The same things were measured in two ways. Each way mixes the same 11 hidden numbers, adds some noise and spreads widely along 7 directions of its own, which tell nothing about the thing.
In the rows, zero is written as 128.
Some things both ways: the first way, then the second way.
[139 129  69 130 117 119 107 110 151 162 103 172 167  94 137 124 150 165
 141 160  80 147 136 132 129 103 112 128]
[ 83 120 115  97 150  91 139 148  90 137 106 115 133  70 149  91 137  74
 120]

[142  92 100 115  87 146 144 154 101 142 132 118 137 108  97 107 132  82
 151 143 145 127 175 132 139 138  92 154]
[114 151  89 168 161 153 174 128  90 126 139 131 129  67  92 139  52 150
 139]

[108  91 152 176 150  83 135 164 102 151 118 161 133 124  92  87 140 161
 162 147  87 148 157 138 114 136  65 148]
[124 132 121  97 147  73 128 115 122 109 111 140 195 109  77 157  97 175
 121]

[166 140  97  89  96  63 128 155 186 176 108 139 135 113 143 145 137 102
 107 111 151 130 201  75 129 103 125 154]
[123 101 128 146 110 143 208 132 124 140 136 129  60 126 140  89 109 199
 140]

[ 98  96 136 154 137  94 142  97 170 160 144 200 160 136 134  86 112 192
 114 115  90 120 128 126 119 112 145 114]
[ 86 162 116 155 145 108 148 150  43 151 104  88 179 143 152 138  96 167
 100]

[139 110 129 102 132 118 136 136 127 156 150 135 129  91  97 116 104 109
 152 135 134 125 181 121 142 111 128 142]
[ 97 127 121 141 131 159 189 112  76  99 125 155 122 117 109 121  68 162
 124]

[170 113  92 148  82 124 126 120 143 198 131 166 145 149 142 140 162 119
 118 151 138 113 157 116 127 116 106 139]
[152 138 125  92 108 140  65 111 167 159  73  96 191 138  99 178 144 108
 140]

[124  89  83 124 127 120 138 101 138 150 112 143 152 131 117 119 132 149
 154 129 139 108 166 150 137 148 113 122]
[ 90  89  65 105 145  73 160 146 154 145 125 111 112 138 101 109  78  98
  98]

[119  83 133 143 142 124 156 168 124 122 163 113 131 153  68  86 117  79
 117 111 154 107 178  93 150 152 123 138]
[138 136 117 135 114 114  55 129 113  97 110 139 198 130 154 136 140  85
 172]

[ 86  77 126 181 162  98 134 103 131 139 115 163 135 147 140 132  71 190
 159 133 117 103 129 187 129 167  89  80]
[134 148 100 167 137  90 133 146  94 158 131 144  93  84 176 129 162  93
  74]

[163 105 107 114  90 146 150 134  92 146 137 121 131 130  92  90 157  97
 170 129 155 111 162 135 147 126 116 172]
[ 84 104  99 165 167 140 209 135 131 127 116 162  97  95 144 100  85  65
  92]

[111  83 121 146 148 121 115 120 158 128 131 140 107 129 146 187  43 138
 131 102  88  94 167 160 124 160 104 110]
[147 149  93 175 135 114 144 126  98 155 135 131  84  79 184 131 170  97
  82]

[153 139  88 121 120 115 144 109 154 162 101 167 155 132 117 117 174 136
 128 142 134 135 149 109 130 102 116 128]
[ 97  78 123 121 138 119 134  99  86  91 102 170 172 104 184  96 107 158
 163]

[142 115 132 151 121 134 135 129 150 134 117 146 171 152 105  98 187 126
 101 114 133 123 137  96 114 101 129 130]
[136  76 154 109 118 104 128 138 161 153  85  99 106 206 181 142 124 156
 152]

[137 126  99 135 125 112 117 131 158 167 116 144  90  93 142 198  92 114
 143 128  76 109 184 140 131 143  92 156]
[208 132 179 131 158 146  84 152 128 185 125  43 129 121  98 230 187 167
  92]

[115 141 129 109 113 161 135 160 161 106 143 155 118 103  86 103 141 114
  87 123  88 153 160  69 144  93 137 162]
[111 124 129 143 132  98  99 148  69 107 132 119 183 118 197 118 162 139
 155]

[141 115 128 119 128 166  99 123 128 127 138 131 160  94 132 151 107 123
 138 124 110 116 126 140 136  97 139  99]
[122 116 182 114 147 156 226 156 144 150 133  82  56 134 115 155 108 206
 156]

[122  86 104 145 158  94 159  92 186 125 139 157 155 188 163 118  50 144
 106  95 141  71 130 167 145 134 156  65]
[ 86  93 133 148 136 114 160 124 111 110 107 145 156  88 189  92 161  96
 157]

[135 162 147 173 107 134 127 138 103 163 126 185 139 108 108  86 196 156
 145 152  99 145 100 108 127  87 118 159]
[128 135 143 149 150 143 145 146  80 147 132  98 132  83 160 123 157 143
 119]

[143 121 103 116  82 115 138 106 186 144 106 173 150 115 172 132 100 147
 101 124  99 134 144 135 103 105 142 125]
[201  91 117 167 117 173 152 111 136 141 125  78  98 135  71 134 127 164
 169]

[125  90 135 171 168 142 140 120 104  92 120 119 155 134 109 105  98 132
 162 130 117 105 110 177 131 131 115  87]
[ 64 118 174  99 206  69 189 141  90 127 116 106 185  45 108 133  86 163
 167]

[121 121 115  87 118 128 135 129 138 129 127 141 167 116 116 123 127 107
 127  96 143 118 145 106 130 126 139 114]
[125 153 144 172 137 181 140 120  68  86 150 147 158 131 149 142  64 208
 177]

[128  96  50 143 134  74 165 102 164 218 109 165 142 165 113 127 118 125
 138 164 175 120 208 121 126 206 118 117]
[180 126 181 138 210  23 122 175 109 139 167  82 133  97 113 136 149 127
 124]

[136 143 157 168 201  93 156 127 144  77  86 165 132 151 118 116 114 158
 139 121  60 140 115 152  91 112 100  98]
[131 138  54 120  99 125 147 140 155 203  71 105  78 133 113 148 150  80
  32]

[129  74 124 164  47 141 116 145  98 182 151 185 172 106 118  57 199 159
 129 140  69 132 110 119 123  81  89 184]
[ 94  90  89 168 149 156 200 134 125 111  89 156 128 135 187 117  81 129
 137]

[ 92 107 115  93 124 203 141 127 111  82 142 167 166  91  87  35 155 166
 127 166 107 154 131 165 169  72 132 119]
[123  70 144 111 182  75 218 186 119 110 197  89  85  75 110  82 135 198
 149]

[148 104 144 146 157 110 167 131 119 135 140 109 129 160  87 132 113  68
 156  77 152  80 167 116 119 168 130 135]
[166 117 199 150 185 143 143 151 152 143 107 102 153 180 130 189 102 155
 124]

[139  96 145 136 111 147 111 126 119 145 146 131 156  94 101 114 151 134
 149 120 117 120 139 112 133  87 126 144]
[120 133 159 113 154 124 202 208 128 211  94  50  67 184 120 135  80 181
 102]

[137 164 151 128 123  76 133 161 147 151 114 139 117  93 112 131 140 111
 133 102 121 136 161  79 128 107 134 167]
[190 126 149 172 114 195 130 135  92 143 156  79  95 122 110 132 149 194
 148]

Other things, the second way, with their names:
(237): [143  80 124  98 109 115 115 125 129 123 128  98  77 158 157 113 151 114
 144]
(488): [163  89 135 107 161  76 146 122 125 144 122  74 162 125  89 151 109 234
 149]
(821): [108 162 123 166 143 152 204 161  86 146 118  81 117 169 103 157  56 181
 123]
(758): [143  83 156 169 155 151 107 115  83  98 150 106 156 120 132 147 113 149
 199]
(736): [104 150 183 134 146 109 121 149 118 152 113  69 122 210 149 238 104 139
 104]
(206): [134 160 156 140 122 138 167 142 105 166 120  86  66 180 136 173 106 166
  93]
(156): [153 115  82 105 137 110  90 158 157 156 119  66 142 147  72 154 130  63
  99]
(251): [133 166 142 138 155 125 148 139 121 141 130 125 114  80 108 143 118  89
 104]
(242): [103  75 155 152 172  99 156 122  98  81 141 118 172 173 169 179  93 198
 151]
(772): [128 134 102 115  87 136 113 108 165 149 117 116 149 175  98 157 113 161
  92]
(628): [143  72  87  83  76 145 106 100 176 137 110  82 111 182  97 189 149 168
 129]
(570): [175  81 125 181 126 169 137 110 137 124 124 166  80 111 171 103 144 104
 141]
(116): [135 127 143 165 129 155 136 131 137 107 122 136 128 180 122 146  88  94
 138]
(440): [158 150 127 128 104 152  83 129  98 136 164 107 145 108 120 112 119 208
 142]
(534): [107  58  88 126 149 131 221 138 122 148 110  78  96  91  85 108  85 187
 165]
(854): [ 71 149 182 114 146 131 227 176 116 165  89  97  88 188 143 175  73 188
 101]
(604): [141 130 143 158 156 111 167 142  97 187 101  85  97 123  85 156  89 161
 107]
(493): [188 142 128 121 109 146  42 101 156 128 152 133 144  92  95 137 158  89
 131]
(800): [160 140 146 117 166  84 127 181 143 172  94  86 172  67 133 122 177 119
 147]
(207): [ 95  53  68 173 145 132 182  77  82  96  98 157 129  94 134  99  88  96
 146]
(385): [183 128 165 159 185 126 159 169 152 152 147  74 149  96  63 162 128 163
 144]
(599): [ 82  46 125  85 160  80 132 114 192 118 107 139 144 124 158 139 109  85
 144]
(525): [164  92 129 120 104 196 121 110 199  93 131 115 152 161  96 174 138 140
 171]
(642): [161 118 122 133 151 123 129 152 110 143 137  86 162  66 146  94 176 147
 155]
(442): [ 93 139 191 104 135  85 118 116 141  87 106 169 187 142 145 151 102 126
 169]
(694): [192 167 131 144 139 165 120 136 128 188  94  76 179  98  72 160 125 197
 120]
(738): [162 131 155 139 160 114 106 160 131 168 135  62 126  88  93 155 155  97
 138]
(563): [117 104 103 177  88 190 105  42  53  55 120 206 137 124 163  96  82 103
 182]
(247): [155 109 130 137 142 112 105 109 116 133 127 121 114  95 174 140 166 104
 137]
(798): [116 157 156 141 154 146 206 160 110 180 121  85  84  87 121 142 121 167
 106]
(721): [128 117 190 134 140 133 143 150 117 102 147 151 122 104 173 105 162 121
 146]
(530): [ 65 154 146  61 125  72 126 130 205 155  85 147 145 129 121 179 130  56
  66]
(616): [167  92 106  87 137 105 138 136 212 151  85 138 153 117  96  71 118 104
 135]
(193): [119 149 135 147 119 116  91 128  81 111 162 151 101 119 179  91 127  72
 124]
(471): [136 121  72 137 146 102 152 129  85 172 130  68  75 138  91 132  74 138
 102]
(585): [161 120 164 150 132 164 111 154 143 180 126  45  78 207 164 204 124 159
 133]
(96): [158 113 155 179 194 112 182 168  59 144 169 105 102  62 135  81 116 182
 137]
(633): [176 118 109 159 117 177 163 147 136 130 172  90  71 132 123 136 165 152
 107]
(658): [ 78 143  87 105 113 159  99 116 128 106 102 127 182 113 103 151  80  79
 161]
(691): [ 63 108 125 124 162  74 159 163  59 116 113 148 166  12 181  62 162  94
 154]
(77): [ 97 171  83 141 124 101  94  96  81 108 126 161 204  62 139 107  96 120
 144]
(378): [140 146 134 127 162  91 128  95 101 140 120 127 147 115 101 164  89 147
  96]
(663): [106  43 102 121 145 114 155 106 132 110 129 117 108 125 153  85 134  77
 132]
(280): [232 170 153 147  96 157  63 138 101 141 139 103 132 121  98 131 185 143
 135]
(512): [101 107 197 126 161 101 128 150  88 121 110  81 163 158 116 195 115 151
 161]
(14): [ 50 115  96 114 135 113 178 159 169 124 153 119 108 170 132 164  89 102
  74]
(10): [148 111 147 133 117 134 125 104  91 148  68 141 102 107 170 163 166 141
 124]
(700): [171 144 158 135 153 114 143 130 109 174 137  64 114 110  76 174 140 183
  93]
(57): [177  93 170 143 133 101 111 105 141 133 101 152 144 146 178 127 158 156
 136]
(308): [187 119 155 166 120 170 159 133  80 136 113  78  70 167 113 142 133 151
 146]
(63): [105 149  90 146  97 173 132 133 105 171  83 128  88 174 173 189 110 141
  55]
(28): [209 149 196 154 135 171  85 135 115 196  62  60 130 141 130 223 186 142
 125]
(291): [ 60 107 152 139 136 161 164 173 115 155  85 105  98 178 187 170 108 105
 111]
(824): [164 123 123 176 136 119  73 121 105 144 149 115  94 104 196 126 163  71
 145]
(357): [105 131 152  99 162 104 160 156  89 154 102  56 170 113  53 161  87 193
 138]
(709): [ 88 106 132 108 110  97 114  80 113 102  97 171  99 145 211 169 145  85
 120]
(668): [197 124  81 105  96 162  92 137 140 180  76  83 140 122  65 125 151 133
 119]
(574): [ 84  43  88 103  80 145 126 100 169 107  76 146 109 190 176 173 149  98
 121]
(581): [165  69 149 105 138 100 131 126 125 147  96  99 101 126 139 106 150 141
 157]
(708): [130  67  88 169 136 152 168  85  55 115 104 125 107 126 170 137 103 185
 164]
(437): [ 82 152 126  93 106 144  86 136 142 116  51 148 225 181 140 184  81 117
 153]
(623): [185 111  93 152 112 148 161 122 118 151 162 107  71  80 109  89 120 224
 172]
(840): [153 110 100 124 116 143 119 135 132 143 110 119 108 120 138 121 153  96
 103]
(135): [164 138  70 117 118 140 100 105 131 183 129  71 136  96  86 144 105 197
 124]
(131): [151 126 162 141 149  91 122 154 107 146 109 110 132 156 152 103 124 105
 131]
(50): [118  91 138 130 201  96 171 145  75 133 117  88 170  65  87 126  95 158
 146]
(788): [183 103 159 132 140  88 121 135 170 156 145 134 109 110 148  97 174 134
 110]
(751): [146 161 123 171 150 167 141 134  77 162 128  81 139  69  79 162  93 184
 152]
(607): [108 119 173 148 172 106 159 138 101 140 136 113 126  81 181 116 141 131
 141]
(72): [116 151 115 205 150 130 115 124  31 113 117 136 164  82 184 132 136  87
 139]
(767): [152  94 168 116 165 130 109 134 155 133  97 105 168 112  94 152 124 101
 159]
(748): [112  95 137 145 112 154 193 142 159 131 102 101  66 186 168 144 146  88
 141]
(680): [163 102 166 185 151 175 182 150  89 143 113 106  73 145 154 150 104 180
 160]
(86): [128 109 144 166 129 187 145 113 146 118  92 172 122 151 131 173 103  87
 106]
(769): [ 72  88 112  69  84 113 108  84 158  73  80 158 181 178 163 132  99 125
 195]
(92): [174 144 106 163 120 103 126 129  75 129 156 122 116  86 147  62 161 135
 135]

Some of these things the first way, each followed by its name:
[151 120 106 158 127  99 133 152 132 168 112 161 159 147 140 124 144 109
 126 149 124 126 152 146 113 137  93 113]
(530)
[130  83 115 155 141  80 154 117 167 131 117 132 119 124 136 134  57 137
 142 109  93 106 162 150 117 145 117 129]
(207)
[134  72 108 104  90 147 158 116 139 143 148 132 138 133 132 123  99  94
 126 115 163  85 172 163 148 122 114 120]
(570)
[146 102 112 121  77 195 111  86 114 156 136 188 146 100 137 104 161 198
 143 180 100 141 123 163 142  56  96 131]
(668)
[113  87 134 168 156 135 169 129 115 152 161 144 135 150  69  81 120 100
 141 146 140 105 162 134 143 153 120 123]
(156)
[151 111 112 150 134  87 163  88 163 153  89 194 199 169 160 125 137 136
 115 116 106 116 100 140  81 113 107  68]
(616)
[149 111  76  74  99 173 131 104 148 114 123 152 141  98 123  97 132 160
 134 161 116 142 166 149 153  84 134 136]
(357)
[162 125  99 111 129 162 129 123  97 118 126 118 150 160  83 117 166 113
 159 124 171 113 139 102 153 125 118 124]
(437)
[149 139 133 161 135  90 124 132 127 161  83 146 124 115 113 159 156 143
 167 122 102 141 164 113  83 158  96 158]
(378)
[124 102 176 170 145 157 135 143 120 101 142 127 113 107  76 105 133 127
 137 124  79 130 144 121 123 102 108 153]
(708)
[142 136 173 184 173  75 167 136 127 121  97 128 121 185  97 125 151 121
 146  87 165 104 141 111 101 150 110 119]
(57)
[146  93 110 158  90 125 157 147 117 158 129 140 152 120 117  89 143  98
 139 144 122 117 145 140 126 120 101 145]
(767)
[107  91 106 128 132 149  96 109 163 100 126 153 136 100 155 155  82 182
 122 110  55 108 129 173 147  98 111 113]
(574)
[146 111  96  85 128 145 129  80 169 141 139 158 154 118 127 115 106 167
 134 138 130 128 166 135 142 107 175 114]
(308)
[108 140 143 175 160  94 158 118 176 136 117 207 165 138 143 114 105 134
  88 125  54 129  86 118  95 103 122  82]
(642)
[127 118 153 144 123 133  84 125 117 147 129 142 146  97 120 134 146 183
 160 113 108 128 139 127 119 114 131 144]
(206)
[133 129 135 156 135 157 134  98 119 129 130 145 138 124  97 101 162 158
 159 122 124 108 122 139 140 112 148 139]
(663)
[144 120 109 158 138  70 154 147 131 176 115 140 168 171 107 105 146  97
 137 132 193 118 163  98 120 169 122 104]
(442)
[161 102 146 190 122  98 124 153 126 167 140 124 102 138 118 143 119 119
 151 124 112  98 167 126 126 133  98 169]
(28)
[106  87  63 153 152  82 127  91 155 141 104 169 167 135 162 108  74 208
 154 154 106 108 111 184 154 127 104  74]
(691)
[ 84 116 121 133 129 125 110 127 139 139 133 169 153  87 139 138  99 148
 134 103  73 115 121 139 128 136 126 119]
(14)
[149 121 120 134  89 115 168 142 117 156 114 166 148 117 125  85 144 101
 138 144 123 133 140 138 115 115 104 147]
(86)
[114 104  57  99 144 138 116  66 175  91  94 135 154 109 159 151  57 190
 152 113 117 109 138 176 142 147 160  81]
(512)
[143 135 107 129 111 132 124 114 155 126 106 141 143 117 147 153 123 126
 127 110 116 114 131 129 120 124 135 122]
(607)
[157 162 107 157 130 100 122 155 123 167 105 124 128 141  80 126 192 118
 157 120 155 134 172  66 121 170 137 173]
(736)
[116  85 170 179 166 120 170 158 101 152 178 146 136 147  68  57 141  99
 136 140 133 105 158 136 148 112 105 130]
(840)
[140 101 127 122 141 168 112 108 136  69 106 116 140 108 116 125 136 171
 149 108  94 122 138 160 129  88 126 129]
(581)
[120 114 145 138 113 117 167 137 126 131 136 154 176 137 106  63 134 108
 128 108 138 126 125 115 110 128 150 122]
(116)
[148 105  83 133 128  91 141 119 167 134  97 144 151 127 141 116 112 140
 128 131 105 122 147 142 130 109 113 119]
(534)
[112  80 121 184 146  81 160 130 140 161 125 162 147 110 117  94  85 136
 143 150  75 121 140 152 114 133  98 121]
(50)
[139 144 107 125 147 142 105 119 141 131 112 140 152 105  97 127 181 150
 138 127 115 139 153 104 133 106 140 138]
(237)
[ 94 100 137 152  88 150 142 136 131 131 136 150 149  89 120  89 119 123
 121 124 106 123 122 134 128 117 128 135]
(758)
[153 121  91  81 103 134 128 157 154  88 116  99  88 111  97 139 100 105
 138  92 111 127 203  94 149 143 135 193]
(72)
[ 93  94 156 198 168 118  94 147 130 113 115 152 159 104 128 130 116 168
 135 121  46 133 113 159  99 128  96 102]
(709)
[131 117 163 159 106  91 153 165 136 155 122 148 123 133 117 106 157 108
 120 110 138 120 165 115 115 119  96 155]
(788)
[134  84  83 106  93 142 110  94 135 200 148 173 136 121 140 140 143 163
 139 154 137 103 175 158 160 105  98 135]
(63)
[181 142  83  95  69 225 120 139 111  81 104 137 122 125  99 111 191 127
 128 156 103 160 141 109 145  85 105 175]
(800)
[177 136 158 162 144  90 159 146 102 142 115 121 102 179  93 121 160 105
 167 104 171  98 154 111 124 135 101 156]
(694)
